The rows of a group lie close to one hidden flat surface of 9 dimensions, which may be shifted away from zero. Surfaces can cross.
Some rows, each with its group after it:
[-11  23   8   2  -1  -4 -25 -18 -38  16  15  18 -13 -15   6  12  -1  -6] -> Z
[  2  24  -4 -20  15  -8  16  10   5  11 -23  -5 -14  17   3 -16   4  -8] -> S
[  7   1   5   9  -2  -6 -16 -13   3  10   3  -4  -1   3   6  -2  -3 -17] -> Z
[ -9  -2   2  12  -5  -7  -2 -17 -11   7  15   1  -7 -25  -4 -12  12  12] -> J
[-11 -13  -8  10   8  46  -2  18 -31   7   6   1 -24   8 -34 -26  -8   1] -> Z
[ -5  -1  13  19 -14 -12 -10 -17  -1  -4   0   5  17  -1  -2  15  14  18] -> S
[ -5  -5  19 -16  19  -4   9   7  -1  -2  -7  -3   7   2  -6  21 -26   7] -> J
[  2   0  21  -1   1 -20  18   9 -13  -2 -19   1 -16 -10   5   1 -29 -15] -> D
[  8  -2  10   1 -24   3  25 -17  -1  -9 -21   6 -21  17  24  -6 -22   4] -> Y
[  8  -5  -1 -12  11  13  -8  13  -4  -7  15 -14   4 -29   9  -2 -15  -3] -> D
[ -1   9  -9 -14 -21   3  15 -19  -9  15 -13 -11   3  -8  19  16   4  -9] -> Y
[ 10  11   6   3  -9 -21   9  -7   2  -5 -10   6   9  16  -3   4  17  18] -> S
[ -1 -11   7  -1  -1  13   0 -11   1 -14   9   7  13  10  -6   9  -1  36] -> S
[ -9   0   9 -11   1 -11   9 -12   0  -1  -5   3  22  -6  -1  14   9  35] -> S
[ -9  13   3   4   3  -1 -12  -2  -2   4  -1   0  -2   2   2   9   5  -8] -> S
[ -8  -8  -8 -12  10  17  21  -1   7 -23  21  19 -28  24  -8  14 -25  16] -> Z
[ 10  -7  -3   0  10  16  -3  -3  -6  -1  21 -10  -4  -4 -21  -8  -2  10] -> Z
[  0  -2  13   0  11  -1  -7 -11   2 -13  20  -8  10  -9  -9  30  -8  18] -> Z
[ -6  10   0  14  -4  -1   6   5   2  -2 -16  -4 -19  13  -2  -7   4 -14] -> D
[-12  -3   8  11   1  12 -15  21 -26  -5  -1   6   4 -26   4 -12   0   8] -> J
[-16 -11  13  12 -23   0  11   4 -31  16 -33  16  -2  -6   3 -23  -2   3] -> Y
[ 44 -43 -12  11  -7  17   0  13   1 -21  39  -4  -8  -4 -18  -4 -43 -26] -> D
[-13  -4  -6  13  10  33  -7  -3   7   0  16 -29 -13  -4 -23   6   3  -5] -> D
[ -3   3 -13 -10   0  16  -9   1  -9   6   5  13   2  10   4   0   1  -2] -> D
[-19  -4  -5   4  -7  11  17  15 -14  -6 -12  -4  10 -11 -17  -8  25  29] -> S
[ -2  -3  13  -1  14  -8  12 -10   8  -4  10 -10 -11  -5 -12   8 -13   9] -> J
[ 30  -3   5  -2  13  -5  -8 -17  29  13   7 -30   7   0  -3 -25   5   0] -> Z
[-11  -3   8  -3  -9 -30   9 -26  -5  33 -14   4  12 -17   5 -11  15   5] -> J
[ 11 -21   4  17  -2  18 -35  -2  -2   8  15 -13  27   0 -17  18  -8 -19] -> Z
[  8  -7   4  36   8   1 -35  -6   8  17  14 -17   5   0 -32 -22  22 -12] -> D
[ 23  -4   8   8   4   4   3  -2  25 -36  12  23 -28  39  13 -17 -30  12] -> Y
[ 11   2  -3 -12  20   7   5  14   2 -20  20  -3   0   6 -18  12  -7  17] -> J
[  4  -9  15   5  -5   1   4 -10  -3   1  -9  -2  11   6  -8  -4  -1  22] -> S
[ -5  13  33   7   8 -39  -1   2 -15  17 -28   3  -2 -11   2  -7  -5  -6] -> D
[ 26   9 -28 -39  14 -13   6  -6  35   8   5  14  23  49   2  11  14   0] -> J
[ 21  -1  -5 -17  14  11 -15 -17  -1   9  32  -1  10  -2  -7   2  -2  14] -> Z
[ 11   1 -17   9 -11   8 -12  15  -4   2  -2  -2   6  -7   4 -20  15 -16] -> D
[  6 -14  -6  14 -17 -16  27   5  26 -14 -13  -2 -15  11   2 -14  -2 -11] -> Z
[ -6  11  10  -3  -6   8 -11 -13 -24  17 -12  20 -14  18  15   4 -17 -16] -> Y
[  9 -12  -9 -12 -11  -1  -9  15 -18   9  -5  13  45 -15   5   3  11   5] -> J
[ 16 -13   2  11   2  20 -13  16  -1 -29  20  15  -4   9  -2 -12 -15  19] -> Y
[  9   6  -3 -19  22  26   3  16   0  13 -14  -6 -21  24  -1 -28 -18 -14] -> S
[ 25 -28  -5  -7 -11 -22  16 -17  20   2  11  -3  24   1  -8  15  -9   0] -> Z
[  0   9 -21 -11  -9   5  -7   4 -14   1   4  21  17  13   2   5  23  11] -> D
[  3   3   3   7  -1 -10   2 -13   3   8   4 -11 -14   2  -6  10  -7 -22] -> Y
[ -7  -4   3  20   3   6 -14 -11  -5  12   5  15 -12  33 -27   2  -2 -12] -> D
[ 2  2 -8  1  4 -2 -7 -5  2  7 11  3 -2  2 -7 -6 11  0] -> J
[ -7  -2  -3  30 -20 -14 -16   1 -26  33 -18  29 -18  21  -8 -26   4 -46] -> Y
[-18  19   9  -5  23  26  -4   3 -14   3  -4   0 -28   6  -2 -20  -1  20] -> Z
[  0  -7  12  15   1   1   3   6  -8   1  -7 -13 -12  -9 -14  -9 -11  -9] -> J
[  5  10   6  -1  13   2  -1  -9  21  -8   8 -23 -15  -1   5   6  -9  -8] -> Y
[-21  24 -24  -8  -7  16 -16  13 -13   1  -6  30   2  19  17   1  27  -1] -> S
[  9 -10   4   4   0  -9   3  -4  -7  -7  17  14   2   2 -13  10  -8  11] -> Y
[ 12  -2   4  -9  19   9   3   2   8  -6  12 -17  -5   3 -14   4 -14   5] -> S
[ -4   2   6  -9   5  -8 -10   5  -2  27 -23   6  14  16  -1   1  -2 -22] -> J
[-13  15  -8 -22  23 -26   3 -10  25  14   6   3   3   0   2   9  13  -1] -> Y
[  9  -7  11  -9  13   3   4  -9  13   0   3 -13   6   1  -3   0 -13  12] -> S
[ -5  -3  -6 -10   7  13 -12  -9  -5  19  10   0  15  -2 -10   0  11  10] -> D
[-20   5   8  -1   7   2 -18   1   6  -3  -1  15   2  -8  25  -7  -3   8] -> J
[ 17  -8  10  -2 -16 -10   8  -3 -20  -5 -10  25   9   7   7 -12  -9  22] -> Y

New rows. What belongs after each?
[  3  -3 -10  14  -7  14  -3   5  16 -13   0   7 -23  19  11 -20  -6 -15] -> Y
[-17   7  15  -8  20  24 -31  -1  30 -11  -6   3  15  33  22  26 -13   6] -> Z
[ 11   5 -17  -9 -11   7   1 -10   3   0  11 -11   3  -4   9  14   5  -9] -> Y
[  5  19  -3  -3   7  -1  -5 -16 -13  11  15   7 -34  -3   4 -21  -1  -3] -> Z
[-15  -2  24  -1  20 -19  -3  -5  13   2  -2 -10  12 -16  -3  13  -6  12] -> J
[-26  12  18 -13  22   5  -7 -18 -24  18   9  16 -14   3 -10  24 -19   7] -> J
[ -3   0   7   6  -8 -12   1  -3  -3   2 -10   1   9  -4   4   4   5  -1] -> Z
[-10   9  15   2  22   4 -13  14  18   4 -24  -3 -13  26   7  -6 -17 -24] -> J
[  5 -13 -28 -19 -24   5 -11  -3 -32   0  30  47  35   4   5  37   0   6] -> Z
[ -8  -4  13   5  16   4 -10  16   2  -9  -1  -3   1  -9   0   1 -11   3] -> J
[ -2 -12  26   9   5  -6  11  -4  -8 -12  -1   3 -10  -4 -11   2 -24  21] -> Y
[ -1   5 -16 -36  -1   3   9  -1  -1  10  -9  14  18  -1  24  -6   8  16] -> D
[ -6  -1  -6  -4   0  10   6  -7  -2  -1   3  16 -12  30  -8  10  -9   0] -> D
[-17   4   9   2  16  -6 -20 -13  -4  10  19   6   5 -12 -10  14   5   9] -> J
[  0  10   8  17   5  -7  -4   6   8  -5  -5 -12 -10  -3  -7  -5   9  -7] -> D
[ -2   8  -3 -10   1   5  -9  -1  -9   6   2   8  10   4   0   9   7   6] -> S
[ 23 -22  -2  17  -4  -3   7   3  25 -11   9 -25  -1  -1 -16  -3  -9 -17] -> J
[ -1  -7  -3  11  -9  -2  -5  -5  -2   2   6   2   2 -18   5 -16   9   3] -> J
[ 23  -9  11  17 -11 -16   1   2  -9   0  -8   9   1   2  -7 -23  -3   2] -> Y
[ -3  -9   4 -24   1  -2 -14 -14 -41  32   6  51  20  18  -8  15 -17   8] -> D
[ 22   7   9  -1   0  24 -17   2  -9 -15   6  -8  -1  -1  15  -3 -16   7] -> Y
[-19   9   9  17   9  -4 -17 -15  20   3   7   1 -24  -7  14 -21   8  -1] -> J
[  1  -1  11   0  11 -19  22 -10  25   4 -12 -23  -6  -1  -7 -10   3  10] -> D
[ -3 -12  13  23  -4  12 -10   3 -21  -6   6  20 -19  14 -11  -6 -22  -6] -> Y
[ 16 -18  11  12  -3 -18  -1  -3 -11  15   0   4  10  -4 -21  -9  -8  -7] -> D
[ -3   2   7   0   9   2  -2 -11   4  -1   8   1 -13   6  -2   7 -14  -1] -> Z
[ -5   0   9  16 -16 -16   3  -9  12   6 -24  -9  11  -5   8 -15  21   6] -> S
[  3   1   3   1  -9  16  -2  -7 -13   0   1  -7  -5  -5   6   8 -11  -2] -> Y
[-11  -1   6   7   2  -3 -26  16  -2  11 -15   7  23 -13  12 -12  11  -6] -> J
[-18   7  -2  21 -13  26 -31  23 -16 -19  -3   6  16   1   6  15  16   2] -> Z
[-18  -3  -3  -2  -7  27  -3   1  -1  -3 -14  20   4  25  14 -16   9  28] -> S
[ -6   0  -1  -8 -10 -24   8 -33  -8  25   5   9   9 -20   1  -3  19  16] -> J
[-11  23   9 -25  35 -41 -14 -15  32  31 -12   3  28  20  -4  11  28   7] -> J
[  0 -21  -2   2 -16   2 -12  -6 -21  29  -5  16  20   6  -8   8  -9 -23] -> Z
[-23   9   7  10  10  10  -5   4   2   1  -7  -9 -18   1  -5   2   1  -7] -> S
[ -2  15  11   7   3 -26  10  10  -9  -6 -10 -22  13 -34  -7   6  21  13] -> D
[  2  -6  -6  -3   5  21 -25  -7  22   2  12  -6   3   0  17  -6  -9 -13] -> S
[ 10   4 -21  19  -4   5 -29  11  10  15  -1   1   1  20  -4 -29  27 -35] -> J
[-18 -26  29  20  -5  24  -9  24 -30  -8 -14  -4  -2 -32   6   4 -44 -10] -> J
[ -1   4  -5   1  21  25 -31  11 -10   7  19   9  -6  32 -24  19 -13 -29] -> J
[ -2   8  -1  -2  10   1 -10  -1   4   0   6   2   4   2   0   1  10   5] -> D
[-12 -12  11   2   6  -9 -14 -21   8   9  15   3  11 -11   1  21 -10   2] -> J
[ -7   6   0  -8   7  -2  -6  -2 -16  16   1  12   4   3  -7   3   3   2] -> J
[  5  14   7 -23  -7  19 -19 -11 -46  17   2   2  23 -18  13  28  -8   6] -> Y
[ 13  21  -9 -21  28 -27 -21  -9  25   8  24  18   0  21   4   7   7 -11] -> Y
[-33  -7  13  -8  -2  -7  26  -3  -8   4 -24  22  -9   2   8  -6 -10  23] -> Y
[-20  -1  35  15  23   4  -2 -13  -2   2   6 -18 -29  -3 -23  19 -34  -5] -> Z
[-27   0  15   3  20  27  -7  11  -1  -3  -2 -22 -12 -20   0   1 -14   4] -> Y
[ 12   2 -12  -8  -8 -17 -14 -17 -24  12  26  47   5  23  -9  25  -3  -8] -> Y
[ 13   6   4   4   5   7 -16  -8   1 -10  16  14 -20  26   3   4 -22 -11] -> Y
[  0 -21  -5  11  -8   9  14 -16   1  17  -1  -4  -7  26 -33  -3  -2  -6] -> D
[-10 -11  14  -3   4 -20   4 -30   6   5  20  -3  11 -28  -4  19  -3  22] -> J
[-13 -11   5  13 -10   0   7   6  21  -4 -28   6  -6  28  10   0 -12 -19] -> Z
[ -6   9  13   3  13  -8   5  11   8  -3 -14  -9 -11  -5   2 -18   0   5] -> J
[ -1   3  16   9  29 -15 -19  19   0   7   1 -21  28 -12 -35  12  13  -1] -> J
[-10 -10 -29   7  -8  14   1  -9   7  -9  37   0 -14   2 -15  31   2 -21] -> Y
[ -5   6 -12 -29  -6  -6   4 -14  -5  19  -7  30  10  15  23  -2   4   8] -> J
[ 24  22  -1  -4  17  -2 -22 -17  22  -4  26 -14 -16  16   4  17 -13 -25] -> Y
[-29  17 -11 -13   4  32  -2   6 -28 -13  16  -1  -1  -9  -8  42   5  16] -> D
[-23   3   1  16  -2  -2 -31 -25  12  16  11  14 -12  -5  19 -13  11 -10] -> J
[-12 -13   2  24 -21   1 -22 -14 -18  31  -6   6   1 -13   3 -14   2 -31] -> J
[  2 -14 -10   4 -10  10  -3   4  -4  -7   6  11   8   8  -5   6  -1  -2] -> Z
[ 26   6 -23  -6  -1   8 -20  -6  28 -28  37   7   7  12  17   8   7   8] -> Z
[  4   5   3 -11  -8  15  -3 -14 -18  -1   9  -1   0  -2   7  25 -16   3] -> Y
[-12  -6  14   6  -1  -8   5 -11 -23  11   2  -1  -4 -29 -11   0  -4  12] -> J
[  6 -16 -18   4 -23   9   4  -7 -19  -9  24  24   3   7  -8  19  -3   2] -> Y
[-24   1   2  -1  12   6  -4   4   0   5  -1   7 -11   0   0  -2  -3  -2] -> Y
[-5  9  3  8 -1  6 -9  3 -6 -9  3 -1 -3 -4  2  3  5  6] -> Z
[ 13   5  -8 -13 -15   6  -1 -11 -15   4   2   2  12  -4  13  12   1   2] -> Y
[  9  11 -21  15  -6  11 -10  15  19 -15   4 -14  -2   4   5 -18  29  -9] -> D
[-20 -11 -12   3  -1 -14  23  -7  21  -6   5  23 -23  20  -6   3  -2  -2] -> Y
[  7  -4   1  12 -17  -4  16 -15  10  -8  -7  14 -31  30  10  -7 -19 -13] -> Y
[ -4   9  -2 -12   9   5  -7 -14  -3   3  19  -3  -3  -1  -1  28  -8  -6] -> Y
[-15   3   9  -8  16   8  -4 -12   3  18  -6  -6  -5   2  -2  -4  -5   2] -> D
[ 29 -14 -18  -1 -21   2  15  -1   7 -23  19  -8  15 -10   0   3   8  17] -> Y
[ 14   4  -2   8  10 -16  -4  -2  19 -14  21 -16  18  -7 -20   5  27  24] -> D
[ 19 -19   2  -7  17   2  24 -11  21   1  13 -22 -12   3 -26 -17 -12  14] -> Z
[  7  -4  -8  19   1 -20 -12 -25  41   5  23 -14   0  -3  -4 -13  24  -7] -> J
[ -3  -2 -15  -9   7  19   1  -6  21   6   6 -24   6  -6  -3 -11  19  12] -> D
[ -8 -19  14  -7  -4   4   7  -9   0   2  -5   6   1  -2  13  14 -34  -5] -> J
[ -9  -8 -10   2  -6  -9   2   1  -6   8   3  18   4  -1  -7  -2   8  -2] -> Y
[ 12  -9  18   7  14 -14 -45 -13 -21  27  18  51   6  33 -14  -6 -23 -15] -> D
